There are 10 hidden switches. A switch that is on adds its own fixed numbers to the row, and there is some noise. The rows also spread widely along 16 directions, which tell nothing about the answers.
In the rows, zero is written as 100.
Some rows, each with its switches (1 for on, 0 for off) after it:
87  69  88  108  101  113  136  124  108  111  135  73  130  110  90  106  67  69  74  115  101  73  119  78  115  117  87  98  151  95  132  73  84  72  108  133  77  51  85  98  120 -> 0 1 0 0 1 0 1 0 1 0
97  81  120  103  112  105  153  120  89  40  119  102  73  101  89  88  82  90  90  78  133  99  131  64  78  116  64  106  102  99  112  99  103  125  127  128  112  85  78  92  86 -> 1 1 1 0 1 0 0 1 0 1
71  115  148  78  108  76  122  117  115  101  108  89  126  86  120  90  63  75  77  121  103  97  136  80  91  132  57  76  118  131  110  81  69  88  102  109  76  59  64  111  54 -> 0 1 0 0 1 1 1 0 1 1
68  97  111  77  111  83  84  127  128  104  92  100  124  88  140  86  77  94  90  134  88  117  110  102  100  107  74  69  107  94  112  77  76  37  83  119  76  72  123  116  109 -> 0 0 0 0 1 1 1 1 1 1
90  109  65  97  88  62  54  120  119  107  99  115  90  95  126  74  119  143  108  125  77  127  89  123  99  110  97  54  33  113  125  67  81  32  85  111  78  83  113  81  118 -> 1 0 0 0 1 1 1 0 1 1
85  91  90  96  100  95  93  144  70  93  98  102  109  90  104  74  106  88  91  125  104  83  125  96  96  86  48  66  124  103  121  78  85  62  94  120  86  87  121  122  148 -> 0 1 1 0 1 0 1 0 0 0
89  55  92  110  99  118  95  132  75  47  90  108  82  85  78  66  83  87  86  99  114  91  158  79  63  91  62  88  89  98  98  107  112  108  125  144  101  104  100  102  130 -> 0 0 0 1 0 1 1 0 1 1
112  59  76  111  104  92  143  98  101  122  100  91  88  92  118  107  62  92  97  96  113  89  109  91  139  74  93  111  141  76  105  109  118  80  120  122  117  76  128  124  138 -> 1 1 0 0 0 1 1 0 1 1
74  76  135  89  129  102  123  102  123  128  118  93  110  93  105  107  43  72  78  137  120  102  129  78  112  98  70  85  154  62  89  81  105  90  116  138  78  51  111  100  70 -> 1 0 0 0 0 1 1 0 1 1
100  70  119  103  113  116  128  107  124  98  129  84  120  110  79  85  86  78  61  109  109  56  120  80  97  109  84  100  145  86  96  75  98  104  120  134  93  80  103  90  80 -> 0 0 0 0 1 1 1 0 0 0
96  108  97  84  89  65  125  81  99  129  86  90  88  62  133  103  84  102  99  92  123  74  112  91  135  86  75  105  120  117  95  109  105  79  108  97  77  76  82  94  104 -> 1 1 1 0 0 1 1 0 1 0
91  115  80  118  133  83  112  87  73  127  145  84  77  80  101  85  88  121  106  109  107  103  133  139  124  83  74  95  111  104  94  113  91  82  113  149  86  64  113  78  86 -> 0 1 0 1 0 0 0 0 1 0
112  95  113  103  98  102  88  105  123  79  120  110  94  123  88  90  125  128  94  94  121  77  84  82  116  93  87  85  84  77  102  76  108  95  115  115  97  93  123  88  96 -> 0 1 0 0 1 0 0 0 1 0
122  75  98  139  77  89  81  105  120  71  103  92  124  118  93  91  104  121  82  85  71  78  95  116  139  89  108  95  84  115  72  128  90  112  133  116  135  93  115  104  71 -> 1 0 1 0 0 0 0 1 0 1
110  101  97  101  94  100  71  80  121  111  100  92  114  101  81  96  68  116  70  116  68  92  153  138  125  115  93  95  90  146  116  93  93  74  150  122  103  94  91  104  81 -> 0 1 0 0 0 0 1 0 0 0
96  65  95  91  109  107  106  85  93  104  105  114  102  92  63  103  95  101  82  105  118  124  102  103  89  80  64  74  92  62  92  120  85  103  118  109  95  120  106  76  119 -> 1 1 1 1 0 0 0 0 0 0
91  110  144  79  121  70  115  109  124  136  113  111  111  107  110  122  62  103  86  122  102  96  103  98  118  121  66  64  121  81  109  95  97  114  105  100  83  72  98  106  64 -> 1 0 1 1 0 0 1 0 1 0
119  107  100  91  122  76  132  100  97  118  126  92  91  91  108  77  108  123  80  92  115  63  104  129  114  104  67  89  113  91  93  107  96  97  96  128  89  101  132  95  105 -> 1 1 0 0 0 0 1 1 1 0
81  63  55  104  109  107  108  117  70  82  74  130  87  88  113  80  114  101  107  128  94  94  129  102  89  75  66  92  105  95  136  75  95  54  114  120  102  83  111  97  149 -> 1 1 1 0 1 1 1 0 1 0
114  73  91  108  106  96  81  97  132  117  147  95  93  112  75  80  113  127  73  110  125  60  72  89  119  89  84  59  104  39  91  57  116  92  115  144  75  84  142  57  103 -> 1 0 1 1 1 0 0 0 1 1
124  117  142  81  105  53  97  118  135  102  113  100  108  100  111  56  115  114  61  105  96  51  84  103  99  127  71  50  98  105  87  66  93  102  97  102  103  110  124  115  70 -> 1 1 0 1 1 0 0 1 0 1
120  106  84  132  103  78  113  150  109  102  162  72  113  132  98  102  95  127  103  81  81  77  76  119  135  135  106  80  92  99  123  109  86  107  93  135  95  64  113  100  99 -> 0 0 0 1 0 0 0 1 1 1
109  84  106  87  139  91  131  109  115  102  110  124  81  112  109  62  101  88  81  132  110  71  103  96  81  114  67  70  142  85  139  21  109  71  111  119  119  85  120  113  101 -> 1 0 1 0 0 1 0 1 1 1
98  83  102  81  121  61  168  86  67  137  90  106  59  58  119  102  61  81  97  87  143  127  106  90  96  82  59  84  116  83  83  128  110  112  89  97  105  103  92  107  125 -> 1 1 1 0 0 1 1 0 1 0
100  94  121  75  106  98  114  111  89  75  42  164  114  104  105  115  118  113  110  111  88  89  105  99  98  90  55  92  94  95  128  112  95  117  114  65  108  108  94  119  99 -> 1 0 0 0 1 1 1 1 1 0
85  122  112  85  127  88  141  103  78  109  134  86  115  86  91  78  86  74  77  119  120  77  136  108  89  121  38  81  149  130  133  71  65  86  106  119  79  67  65  96  85 -> 0 0 1 0 0 0 0 1 1 1
89  82  108  111  43  79  98  132  120  85  94  57  141  84  134  111  72  86  89  83  107  72  100  59  150  96  84  91  114  112  88  127  88  78  105  107  78  61  89  122  120 -> 1 1 1 0 1 1 1 0 1 1
110  111  128  94  104  70  141  83  108  114  121  92  91  91  106  73  82  84  79  104  135  73  120  83  116  99  61  92  141  121  105  71  100  83  121  103  117  76  86  125  87 -> 1 0 0 0 0 1 1 0 1 0
127  89  79  116  86  71  99  124  97  95  88  125  72  108  108  89  111  132  105  94  90  75  91  101  118  105  95  77  66  110  122  80  122  105  114  101  116  92  107  109  115 -> 1 1 0 0 1 1 1 0 1 1
76  86  116  105  100  75  72  145  145  79  115  84  90  92  150  72  88  117  90  116  95  64  103  81  109  115  92  74  95  75  81  65  119  66  92  159  64  52  141  83  82 -> 1 1 1 1 1 1 1 1 1 0
99  93  114  99  77  71  115  81  116  123  112  77  124  77  96  100  87  93  68  92  112  95  89  92  116  105  85  83  87  115  70  120  74  103  101  96  77  85  64  77  75 -> 1 1 0 0 0 1 1 0 1 0
87  97  108  111  131  123  108  98  73  96  105  125  126  104  79  125  97  112  110  120  102  92  127  120  137  70  43  96  143  77  113  122  83  119  142  128  92  61  113  92  68 -> 0 1 1 0 1 1 0 1 0 1
92  64  103  99  134  91  118  101  106  131  106  145  110  125  68  117  63  87  79  145  81  158  95  109  80  114  68  41  101  77  143  68  73  93  111  95  123  82  92  101  92 -> 0 1 1 1 1 0 1 0 1 0

New rows. What belongs after each?
103  101  123  92  88  94  95  127  133  116  124  91  142  124  93  113  96  105  87  114  111  69  83  83  135  115  70  67  124  74  124  81  90  89  107  109  75  71  113  116  106 -> 1 0 0 0 0 1 1 0 1 1
129  97  101  89  109  81  109  65  117  113  86  120  81  86  110  86  121  136  87  91  112  47  97  122  132  80  83  108  100  92  84  100  122  104  128  109  98  103  125  80  79 -> 1 1 0 0 0 1 1 1 1 0
101  88  95  100  129  94  113  161  82  94  101  122  73  113  116  89  120  113  118  110  96  66  89  95  83  110  84  76  101  69  123  73  124  108  81  122  84  91  131  106  125 -> 0 1 0 1 0 1 0 0 1 0
92  81  99  127  119  98  105  122  79  81  117  104  96  104  95  90  85  108  101  103  100  119  122  119  109  83  77  93  96  91  80  135  91  107  106  142  113  75  124  103  92 -> 0 0 0 0 0 0 1 1 1 0
106  81  102  104  108  84  118  119  141  90  113  123  116  138  96  97  101  97  86  116  79  89  75  88  89  142  94  73  99  112  158  44  83  84  107  93  116  69  73  95  82 -> 0 0 1 1 0 1 1 1 1 0
100  102  98  73  106  78  142  90  77  117  76  124  70  68  107  78  92  75  89  113  125  83  128  78  91  84  60  95  130  120  118  70  103  74  109  79  103  96  74  112  130 -> 1 0 0 0 1 0 1 0 0 0
129  52  55  113  120  96  114  103  105  139  101  133  102  122  80  105  104  118  77  121  72  88  72  137  116  96  93  67  110  61  127  75  99  97  114  114  113  95  136  83  121 -> 1 1 1 0 1 0 1 1 0 1
104  74  88  68  100  84  107  88  126  112  96  102  105  89  91  71  91  92  56  116  107  110  109  104  67  126  67  56  86  105  135  55  78  53  106  103  96  123  92  97  131 -> 1 1 1 0 0 1 1 0 1 1
79  90  97  96  102  74  122  123  98  81  105  87  127  80  118  53  96  78  66  120  77  108  126  117  68  127  64  71  94  142  113  84  47  55  87  114  101  87  80  110  102 -> 1 1 0 0 1 1 1 1 1 0
138  113  86  102  134  66  166  92  88  93  140  121  55  108  88  55  136  137  92  75  120  77  92  127  74  130  71  90  73  116  133  77  96  120  102  110  122  109  94  76  85 -> 1 0 0 0 1 1 1 1 1 0
93  91  62  105  68  96  102  119  88  90  103  66  105  70  112  75  125  103  94  82  105  52  103  90  111  85  97  111  94  108  84  114  91  67  93  120  60  94  96  75  143 -> 1 0 0 0 1 1 0 0 0 0
98  64  85  130  94  80  102  110  114  103  126  84  93  89  97  76  95  102  72  98  103  87  84  94  104  97  102  77  85  83  55  98  98  108  101  142  86  67  105  49  75 -> 1 0 1 0 1 1 1 1 0 1
94  83  95  117  108  81  113  162  92  103  125  87  130  109  112  69  112  80  79  126  74  46  91  94  94  119  71  50  137  102  120  56  75  93  80  123  86  62  105  114  104 -> 0 1 1 1 1 1 0 0 1 1
120  69  64  124  75  88  110  121  102  68  83  109  71  96  126  77  114  115  115  76  114  70  87  71  132  69  104  115  98  88  102  98  129  73  114  111  126  84  131  115  152 -> 1 0 0 0 1 1 1 1 0 1
96  102  108  87  105  57  141  94  104  135  96  114  93  83  115  114  66  87  89  109  107  118  90  96  110  119  71  70  104  109  118  90  88  91  98  87  96  69  65  98  88 -> 1 1 1 0 1 1 1 1 1 0
109  93  102  113  109  63  120  111  86  134  108  110  134  102  117  99  115  110  100  108  92  81  72  118  143  70  54  59  140  85  99  118  72  101  91  92  117  81  136  134  108 -> 0 1 1 1 1 1 1 0 1 0
94  60  99  93  98  86  119  125  116  96  94  93  101  97  111  114  71  97  83  85  93  93  97  78  88  119  99  91  86  80  94  118  103  122  92  115  77  94  92  77  103 -> 0 1 1 1 0 0 1 0 1 1
97  79  52  129  105  82  121  115  86  95  107  103  52  87  116  86  84  113  110  98  85  96  117  111  102  112  118  113  71  119  108  94  116  93  109  140  91  50  79  57  92 -> 1 0 0 0 0 1 1 1 1 1
75  94  81  106  129  100  116  139  53  66  110  140  81  105  88  84  121  105  126  124  114  139  105  103  65  100  44  64  80  86  140  87  73  94  94  118  93  71  87  81  113 -> 1 0 1 0 0 1 0 1 1 1
111  80  95  116  102  97  114  125  98  93  108  96  116  118  97  108  101  116  94  92  71  89  98  122  110  112  96  90  83  97  100  127  90  121  105  115  103  99  108  106  93 -> 1 1 0 0 0 1 0 0 1 0
84  72  99  100  95  97  90  78  113  118  124  66  125  72  78  69  71  74  48  118  116  100  132  105  95  98  67  70  114  110  77  86  74  66  117  142  77  85  87  73  93 -> 0 1 1 0 0 1 1 0 1 0
92  62  89  127  98  97  79  111  113  75  83  125  88  99  93  78  92  96  80  127  59  103  112  102  83  106  118  87  65  114  83  75  103  99  125  121  111  71  78  63  55 -> 1 0 0 0 1 1 0 1 0 1
99  52  73  108  122  101  140  130  88  76  104  122  70  104  99  55  96  74  80  125  105  86  119  87  59  114  69  76  122  96  145  31  105  65  108  132  123  79  103  103  136 -> 1 1 1 0 1 1 1 1 1 0
86  90  94  95  111  78  109  163  85  85  116  100  79  87  112  56  111  82  92  112  115  86  87  76  59  119  67  46  97  87  115  54  95  73  66  125  76  86  106  96  137 -> 0 1 1 1 1 1 0 1 0 0
80  87  113  109  114  114  128  172  76  57  127  95  125  116  93  99  98  91  100  106  100  101  111  94  86  124  52  74  107  76  124  112  73  108  89  137  81  74  108  115  114 -> 1 1 0 0 1 1 0 1 1 0
101  117  103  84  112  65  133  96  68  116  119  116  65  77  92  78  107  102  105  101  155  122  95  83  93  86  47  68  91  96  102  93  87  94  91  95  90  91  86  87  115 -> 1 1 0 0 0 0 1 0 0 1
97  77  101  102  98  117  108  111  87  74  95  116  120  106  76  124  102  126  100  88  105  82  123  105  111  95  53  93  90  79  117  144  93  137  135  116  82  100  97  84  100 -> 1 1 1 1 0 1 1 0 1 0
90  84  67  139  101  112  88  110  63  75  118  108  100  94  76  81  112  117  106  109  104  90  130  122  120  66  65  97  99  103  99  115  86  89  129  149  95  62  109  79  106 -> 0 0 0 0 1 1 1 1 1 0
105  102  107  114  101  47  105  134  77  108  92  118  108  96  121  61  121  94  85  128  62  84  91  118  89  108  79  53  87  147  86  84  68  103  73  84  116  86  88  122  78 -> 1 1 0 0 0 0 1 0 1 0
104  85  113  78  108  93  142  98  127  112  100  116  115  108  91  115  73  84  72  115  105  91  99  88  100  133  66  78  125  95  152  61  89  87  118  92  97  80  70  102  100 -> 1 1 1 0 1 1 1 1 1 0
108  66  76  121  98  103  125  121  92  62  116  97  132  115  85  70  118  101  74  99  65  87  116  120  82  110  79  87  91  119  128  105  57  85  113  111  131  111  101  118  122 -> 1 1 0 1 1 0 0 0 1 0
103  86  123  75  104  99  97  127  137  85  90  127  103  126  97  106  95  112  88  118  96  93  98  82  83  137  81  71  78  84  141  58  105  95  113  101  90  95  98  100  94 -> 1 1 0 0 0 1 1 0 1 1
114  74  128  95  123  91  168  123  108  36  117  101  75  107  108  63  84  96  88  66  129  84  130  73  67  122  63  108  108  96  116  106  111  119  121  125  143  111  113  135  102 -> 1 0 0 1 0 1 1 1 1 1
107  113  87  88  96  74  83  113  78  108  106  133  90  87  68  86  86  123  96  114  123  137  112  122  104  106  26  26  68  94  150  88  82  71  116  105  100  106  107  122  150 -> 1 1 0 1 1 1 1 1 1 1
73  115  134  95  106  61  148  134  91  64  107  81  125  88  151  63  109  79  93  104  95  77  126  84  83  121  55  94  122  157  104  99  53  85  83  100  101  64  67  123  65 -> 1 1 1 0 0 1 1 0 1 0
111  89  108  96  98  90  163  147  89  60  138  58  118  103  103  85  101  97  81  52  115  49  113  76  86  136  64  97  116  108  124  123  79  128  94  119  88  106  89  113  122 -> 0 1 1 1 1 0 0 0 1 1
78  88  129  87  120  85  100  110  157  82  114  98  128  122  143  87  105  113  100  121  90  132  79  93  100  101  98  86  94  73  100  86  69  49  86  110  109  81  141  113  77 -> 1 0 0 0 0 1 0 0 1 1
115  105  127  79  119  76  126  91  115  104  121  112  81  99  86  98  77  126  92  84  140  118  109  93  103  111  52  67  89  79  124  100  104  109  122  110  109  106  113  115  100 -> 0 1 0 1 1 1 1 0 1 1
83  67  123  106  117  104  114  105  111  88  106  120  103  109  95  90  67  77  91  134  116  111  130  69  105  81  61  81  142  77  114  72  103  72  133  118  130  64  113  131  101 -> 1 0 0 1 0 1 1 0 1 0
126  73  84  113  117  82  135  149  64  110  111  107  71  110  82  81  97  86  83  97  94  84  93  102  71  126  89  60  95  104  111  80  108  139  87  113  111  107  94  102  119 -> 0 1 1 0 0 0 0 0 0 1
92  103  113  116  98  76  111  116  78  72  68  118  101  90  133  96  105  106  109  103  69  73  135  100  115  87  84  115  100  154  89  120  92  116  117  96  117  68  78  110  58 -> 0 1 1 0 1 0 1 0 0 0
95  93  107  91  115  74  115  82  100  92  89  117  50  78  126  73  71  100  102  101  135  138  130  81  98  69  78  94  96  100  96  89  118  55  109  109  134  98  120  128  125 -> 0 0 0 0 1 0 1 0 1 0
99  89  122  59  132  101  122  107  110  112  95  115  131  107  85  94  108  97  64  115  98  88  103  113  64  120  50  57  112  76  125  82  75  110  95  99  82  130  109  101  100 -> 0 0 1 0 1 1 0 0 1 1
85  91  63  95  114  94  162  120  94  103  130  70  105  86  113  107  74  100  98  84  91  107  119  119  91  141  92  118  94  111  139  126  68  82  88  130  61  68  68  68  115 -> 1 0 0 0 0 1 1 1 1 1
100  100  126  105  124  95  107  98  122  112  114  137  92  130  85  103  80  94  99  143  99  125  100  90  115  104  81  68  117  90  136  41  102  77  133  97  133  59  95  122  69 -> 1 0 0 0 1 1 0 0 0 0
99  81  119  88  125  105  134  94  105  80  112  132  96  115  86  94  110  111  100  108  137  122  101  78  96  78  51  89  109  58  113  94  87  96  118  105  118  93  125  100  99 -> 1 1 0 0 1 0 1 0 0 1
92  88  106  91  129  102  148  115  96  86  112  107  95  108  94  100  71  99  85  111  93  105  147  110  76  139  60  91  103  112  153  85  87  100  124  124  102  86  79  103  91 -> 1 1 1 0 1 1 1 0 1 0
105  112  141  82  132  96  132  83  140  108  127  90  99  106  106  105  67  120  87  94  118  74  138  101  127  114  80  116  129  91  106  101  113  111  140  133  95  77  119  103  46 -> 0 0 0 0 1 1 1 0 0 1
101  101  93  100  117  84  135  84  92  94  96  122  69  90  120  73  90  100  107  115  116  93  141  95  115  79  67  108  131  121  135  66  107  56  134  106  135  71  101  131  111 -> 1 0 0 0 1 1 1 0 1 0
97  99  123  66  108  101  118  108  135  84  106  105  148  119  86  87  108  97  59  116  82  77  110  111  70  149  71  83  94  118  140  73  57  83  104  93  79  106  74  88  83 -> 1 0 0 0 0 0 1 1 1 0
76  104  91  120  124  84  102  104  90  101  123  105  123  106  100  97  99  103  99  125  63  150  101  141  99  108  86  78  80  128  104  111  40  79  95  113  105  61  80  75  54 -> 0 1 1 0 0 0 0 1 0 0
71  119  109  89  121  73  118  119  78  83  121  110  82  78  129  64  106  99  119  118  146  139  106  91  94  82  35  69  105  91  116  87  73  42  79  118  96  68  121  117  127 -> 1 1 0 0 0 1 1 1 1 0
119  57  94  113  81  78  105  100  112  113  122  73  94  80  84  67  81  91  47  90  112  72  105  91  101  98  93  70  91  93  55  97  107  105  108  136  97  103  110  82  108 -> 1 1 0 0 1 0 1 0 1 1
105  75  115  106  133  100  116  67  115  100  124  113  114  108  80  79  97  115  79  108  113  122  116  122  104  74  63  84  109  76  88  112  77  98  127  129  130  100  135  100  69 -> 0 0 0 0 1 1 1 0 1 1
84  89  96  92  105  84  91  103  104  65  98  103  104  78  116  49  103  98  75  123  92  125  130  116  72  98  65  72  78  120  101  80  63  40  103  122  110  102  112  105  109 -> 1 1 0 0 1 0 0 1 1 1
102  103  65  124  110  52  129  97  67  104  97  105  70  78  137  73  120  125  113  94  74  105  102  136  108  88  95  98  72  142  95  116  84  90  95  102  122  81  90  89  85 -> 1 1 1 0 1 1 0 0 1 0
77  80  107  125  100  115  73  83  67  94  95  103  114  74  62  89  70  83  80  130  104  104  168  108  120  56  48  82  126  115  70  114  89  105  159  138  104  66  84  92  65 -> 0 0 1 0 1 1 0 0 0 1
111  103  124  77  120  99  115  138  96  117  113  105  84  106  77  119  67  109  91  98  117  97  112  99  97  132  67  61  94  60  119  102  122  138  109  121  74  110  114  111  109 -> 1 0 0 0 1 1 0 0 0 1
95  90  100  103  115  65  156  102  76  106  133  77  118  81  104  74  86  89  77  92  114  134  111  113  91  96  49  72  110  110  91  137  42  91  87  109  117  96  102  115  108 -> 1 1 1 0 1 0 1 0 0 1
115  80  97  95  97  101  107  103  138  88  96  98  82  106  114  83  91  112  83  102  102  38  128  84  116  111  102  117  114  105  122  58  135  79  137  128  99  84  112  102  100 -> 1 0 0 0 0 1 1 0 1 1
109  84  120  106  108  85  114  112  138  124  106  94  109  114  131  100  92  91  93  120  95  66  78  83  145  89  108  93  147  81  92  69  112  73  108  107  116  67  132  130  90 -> 1 1 0 0 0 1 0 0 0 0
78  107  117  77  109  87  110  96  104  116  89  116  100  82  115  127  70  108  110  109  120  132  113  87  122  91  64  87  99  86  114  113  92  86  110  101  77  70  92  98  93 -> 0 1 0 0 1 1 1 0 1 1
103  105  129  114  106  56  114  93  111  100  121  136  99  110  106  74  118  98  98  123  135  115  62  74  121  76  49  47  114  96  103  54  78  77  106  86  138  51  99  113  69 -> 1 1 1 0 1 1 1 1 1 0
95  85  116  114  94  92  79  121  111  64  74  148  109  126  97  106  117  117  112  114  81  93  95  76  105  93  85  82  79  105  116  90  97  119  127  87  119  74  86  96  62 -> 0 0 1 1 0 1 1 0 0 1
98  90  95  109  84  94  108  132  82  94  107  87  161  91  97  94  111  103  82  100  90  66  104  120  129  92  45  73  120  98  101  138  55  98  99  117  79  87  113  116  120 -> 1 1 0 0 1 1 1 1 1 1
100  93  97  88  85  64  117  118  97  120  101  67  102  68  117  73  93  79  59  91  91  66  102  96  81  124  94  73  94  136  83  87  86  91  72  103  69  103  68  83  110 -> 0 1 1 0 1 0 0 0 1 0
81  69  93  83  108  92  142  109  130  72  100  94  92  93  145  75  100  90  99  94  118  109  98  62  79  99  98  116  103  89  119  78  89  38  84  110  104  89  113  106  134 -> 0 1 0 0 1 1 1 0 1 0
89  111  95  88  84  56  104  113  97  97  107  82  106  72  131  58  118  96  95  93  120  92  96  85  96  87  71  80  94  124  93  103  68  51  70  93  86  96  96  107  135 -> 0 0 0 1 0 0 1 0 1 0
77  79  67  105  140  105  135  100  101  124  124  124  109  118  102  113  107  113  112  140  88  133  91  120  105  93  77  87  115  67  149  77  63  60  103  116  90  53  112  67  100 -> 1 1 1 0 1 1 1 0 0 0
128  91  113  58  140  77  153  87  125  111  113  110  85  96  102  60  119  104  56  90  112  53  87  108  62  129  74  81  115  85  116  60  98  97  90  101  102  138  117  91  103 -> 0 1 0 1 1 0 0 1 1 0
80  117  123  83  102  88  112  98  104  118  114  102  127  92  109  101  105  90  98  128  126  90  93  81  130  85  50  73  140  88  118  73  72  60  102  94  75  58  95  108  99 -> 1 1 0 0 1 1 0 0 1 0
88  110  88  102  92  54  116  141  92  103  107  82  90  78  139  80  83  95  106  101  96  90  115  89  104  119  77  79  100  133  119  92  88  73  90  107  91  65  82  115  115 -> 1 0 1 1 0 1 1 0 0 1
125  76  66  131  71  97  89  131  71  88  99  100  97  101  84  79  112  111  96  97  109  49  114  98  136  80  67  80  111  107  116  95  114  94  128  123  109  87  116  123  152 -> 1 1 0 0 0 1 1 0 1 1
71  88  140  100  92  101  73  95  102  67  69  109  106  73  106  87  66  92  83  122  102  92  171  86  112  74  59  97  109  119  65  111  108  96  150  125  102  78  95  109  58 -> 1 0 1 0 1 1 1 0 0 0
132  97  78  130  86  80  104  136  88  85  129  98  100  121  93  82  128  130  112  73  128  72  70  100  136  88  65  69  99  89  123  105  98  98  101  121  119  90  135  123  144 -> 0 0 1 0 0 1 1 1 1 1
